Every row belongs to one group in each of 2 separate groupings. Each group adds its own fixed numbers to the row, and there is some noise. The rows also spread widely along 4 directions, which tell nothing about the answers.
In the rows, 128 means zero.
Some rows, each with its group in each grouping after it:
[143  77 185 125  75 132 212  71 103 130 139  76 133 115 114 126 132 132
 115 112 112 129 178  93 151 155 207 161 131 154] : (2) Ver
[173 156 138 156 113 128 189  97 136 143 121 127 125 103 141 116 112 155
 113  76 107 134 133 124 128 157 171 116 123 119] : (5) zan
[149 148 144 121  95 154 172 168 166  88 111 158 118 115 139 120 145 190
  94 144 104  97 116 122 111 133 153 121 108  93] : (5) zuf
[143 140 157 111  84 151 178 152 150 133 111 158 100 127 139 134 158 173
 102 147 111 102 112 104 137 153 183 127 125 101] : (4) megun
[177 110 174 119  80 128 187 111  98 138 143 108 102 114 125 167 129 138
 110 124 117 124 137  91 153 166 168 110 131 139] : (0) megun
[172 149 173 124  72 122 196 124 146 159 105 143 100 109 134 105 165 150
 127 118 123  97 130  98 175 158 207 132 134  72] : (3) zan
[153  88 166 133  91 146 201  80  99 130 151  88 124 116 111 141 133 139
 127 135 113 123 162  95 119 164 158 131 132 148] : (2) mopus
[149 112 134 134 138 168 187  83 133 126 126  94 142 119 135 149 131 201
  88 124  99 153 142 109  76 157 143 116 116 169] : (4) zuf
[143  81 146 119 101 147 187 127 103 115 149 104 142 123 123 170 118 174
 108 123  97 145 154 103  89 158 131 128 115 178] : (1) Ver
[152 148 159 135  94 137 198 119 126 152 134 143 109 104 126 138 127 175
 126 116 120 106 139 119 149 169 201 134 127 123] : (1) mopus
[146 165 153 140 107 143 185 126 155 140 109 152 118 107 136 145 132 197
  99 137 129  95 125 129 146 156 163 121 132  92] : (0) mopus
[131 106 169 106  71 155 189 145 133 134 117 131 113 133 138 129 155 173
 108 139 115 111 146  95 135 149 182 132 138 100] : (3) megun
[161 122 141 148 127 133 190  82 122 161 126  97 139 112 138 131 122 178
 116  95 113 153 145 105 105 166 148 115 132 131] : (3) zan
[159 132 176 136  88 110 202 104 136 138 146 128 127  97 117 116 132 137
 121 121 116 110 142 111 160 156 198 154 136 116] : (2) Ver
[163 170 126 138 144 137 165 145 163 112 124 154 142  92 139 170 117 221
  88 158 108 120 103 138  87 145 104  94 124 119] : (0) zuf
[118 106 139 147 127 164 196  76 112 139 115  80 155 129 144 128  85 177
  91  57 103 166 177 114  98 141 180 128 125 167] : (5) megun
[143 215  99 177 185 130 161 160 186 138 129 183 162  84 155 135  72 220
 106 108  96 142 100 162  58 149  97  92 136 113] : (5) megun
[127 151 128 135 111 174 180 110 149 138  95 131 135 129 148 131 141 207
  79 113 106 131 134 117 107 151 174 127 116 116] : (4) zan
[158 111 162 112  86 138 182 162 148 122 134 139 131 113 122 142 156 168
 116 166 107 113 119 105 107 156 124 127 120 110] : (3) Ver
[171  97 182 100  48 122 180 158 108 112 148 135  79 113 117 140 167 116
 131 173 113  87 127  88 152 161 168 122 135 107] : (2) megun

New rows, each followed by its group in each grouping:
[165  80 171 108  64 134 194 137  95 114 151 108 109 118 115 158 145 138
 122 133 102 124 147  89 132 168 167 138 115 154] : (1) Ver
[179 167 133 158 136 112 178 127 141 148 144 144 124  94 143 132  94 157
 132  96 106 134 115 129 102 168 144  96 134 131] : (5) megun
[146 143 152 139 113 147 192  96 133 146 120 125 127 112 130 152 123 186
 100 128 125 116 141 121 135 156 156 117 134 122] : (0) mopus
[147 105 172  94  64 146 180 171 130 124 125 145  99 132 131 138 169 161
 116 172 109  99 127  88 123 153 150 118 131  93] : (3) megun
[126 114 158 116  88 160 183 135 140 116 109 123 142 123 124 155 125 195
  80 139 110 122 143 119 128 137 149 135 119 124] : (0) Ver
[193 160 150 149 120  94 185 137 136 153 164 160 124  82 123 147 111 159
 138 121 105 122 105 128 126 184 150 124 128 141] : (1) Ver
[178 104 178 112  56 141 183 144 127  91 135 119  85 107 125 129 164 131
 117 143 106  97 125  89 141 152 179 122 103 114] : (5) zuf
[168 123 170 142  99 121 193  78 103 159 141 102 113 103 127 159 108 144
 113  96 116 141 149 100 154 170 183 111 141 145] : (0) megun
[171 119 177 126  72 129 186 125 114 133 137 123  93 110 133 125 130 115
 130 102 110 113 135  96 153 160 189 118 125 125] : (5) megun
[134  90 153  98  52 173 182 146  99 102 114 114 108 145 132 153 155 181
  90 132 107 120 161  97 131 148 175 135 111 131] : (1) zan
[123  91 149 129  98 166 188 113 124 105 118  92 158 130 136 131 112 172
  84  99  96 147 162 110  99 139 151 135 112 156] : (5) Ver
[148 126 168 122  93 146 185 112 121 145 118 121 115 114 138 158 123 172
 100 114 117 125 143 106 149 154 180 117 135 122] : (0) megun
[134 124 147 127  94 160 180 143 131 113 118 126 126 126 140 133 117 166
 102 112 102 124 142 114 108 139 156 112 119 125] : (5) megun
[146  94 171 120  86 137 205 107 126 144 132 107 137 116 123 128 144 160
 116 123 112 123 149  96 127 159 169 142 129 125] : (3) Ver
[213 126 154 144 110 103 191  95 111 166 158 110 109  97 126 142 135 133
 150 119 107 143 120  92 121 185 130  98 131 131] : (3) zan
[190 146 161 131 105 119 184 115 141 130 142 132 109  89 128 160 134 170
 107 145 114 113 119 115 138 160 155 108 126 119] : (0) zuf
[145 164 132 151 140 139 182 106 166 126 116 130 146  95 146 113 103 202
  92  95 100 130 136 136 102 141 169 122 122 122] : (5) zuf
[127 123 116 140 138 170 183 132 119 124 136 124 152 123 134 176 107 220
 106 135 102 140 147 130  65 160 106 109 121 167] : (1) mopus
[127  75 157  98  73 168 183 147  90 114 131 104 111 139 129 168 134 172
 103 135  98 130 162  95 110 152 162 127 121 161] : (1) megun
[144 152 155 128 100 137 185 150 165 114 115 151 138 113 138 117 121 175
  99 111 104 115 126 124 125 144 167 134 116 105] : (5) Ver
[169 112 152 147 102 119 198  54 102 154 148  82 126 106 121 132 124 140
 121  92 110 145 164 101 132 165 186 127 140 150] : (2) zan
[157 140 144 126 100 151 172 180 129 116 146 166 109 116 123 162 143 188
 126 173 113 103 111 120  97 170 111 106 118 122] : (1) mopus
[199 129 159 157 130 109 201  79 112 179 165 106 121  93 121 146 127 142
 156 128 116 131 125 103 109 192 128 102 138 144] : (3) mopus
[105 150 152 133 112 147 199 107 165 131 107 137 162 111 133 103 115 202
  83 110 113 113 157 132 134 136 211 168 139 102] : (2) Ver
[159 134 149 120 102 137 172 185 164 121 128 163 138 106 128 142 147 184
 118 176 105 103 101 119  96 154 103 117 124  96] : (3) Ver
[126 123 156  91  69 183 159 192 153 104 109 168  99 141 136 149 178 190
  91 186 105  94 111 107 111 139 145 117 120  93] : (4) megun
[131 145 137 134 130 164 178 121 142 147 118 137 137 121 143 148 122 199
  97 119 103 136 129 118  96 158 156 116 132 135] : (4) megun
[117 165 138 126 117 154 166 159 159 129  99 161 136 117 146 157 116 224
  79 135 115 111 128 136 120 134 152 114 138  95] : (0) megun
[172 145 165 133  93 124 196 102 138 161 115 130 110 114 132 109 152 159
 123 110 118 114 135 101 154 166 197 136 137  93] : (3) zan
[175 106 171 121  73 117 195 126 108 140 155 124 114 105 122 148 133 137
 130 119 105 118 141  99 148 177 185 141 123 147] : (1) Ver
[171 121 143 132 100 154 183 107 126 137 119 120 105 122 135 147 152 165
 101 128 106 135 126 102 115 165 147 114 115 132] : (4) zan
[168 140 163 124  91 132 180 144 156 130 133 159 114 108 124 139 161 157
 114 152 107 101 104 105 133 161 156 130 117 110] : (4) Ver
[162 141 157 118  93 150 184 123 157 127 126 144 107 112 129 131 164 180
  96 147 109 101 114 102 126 158 180 127 116 116] : (4) zuf
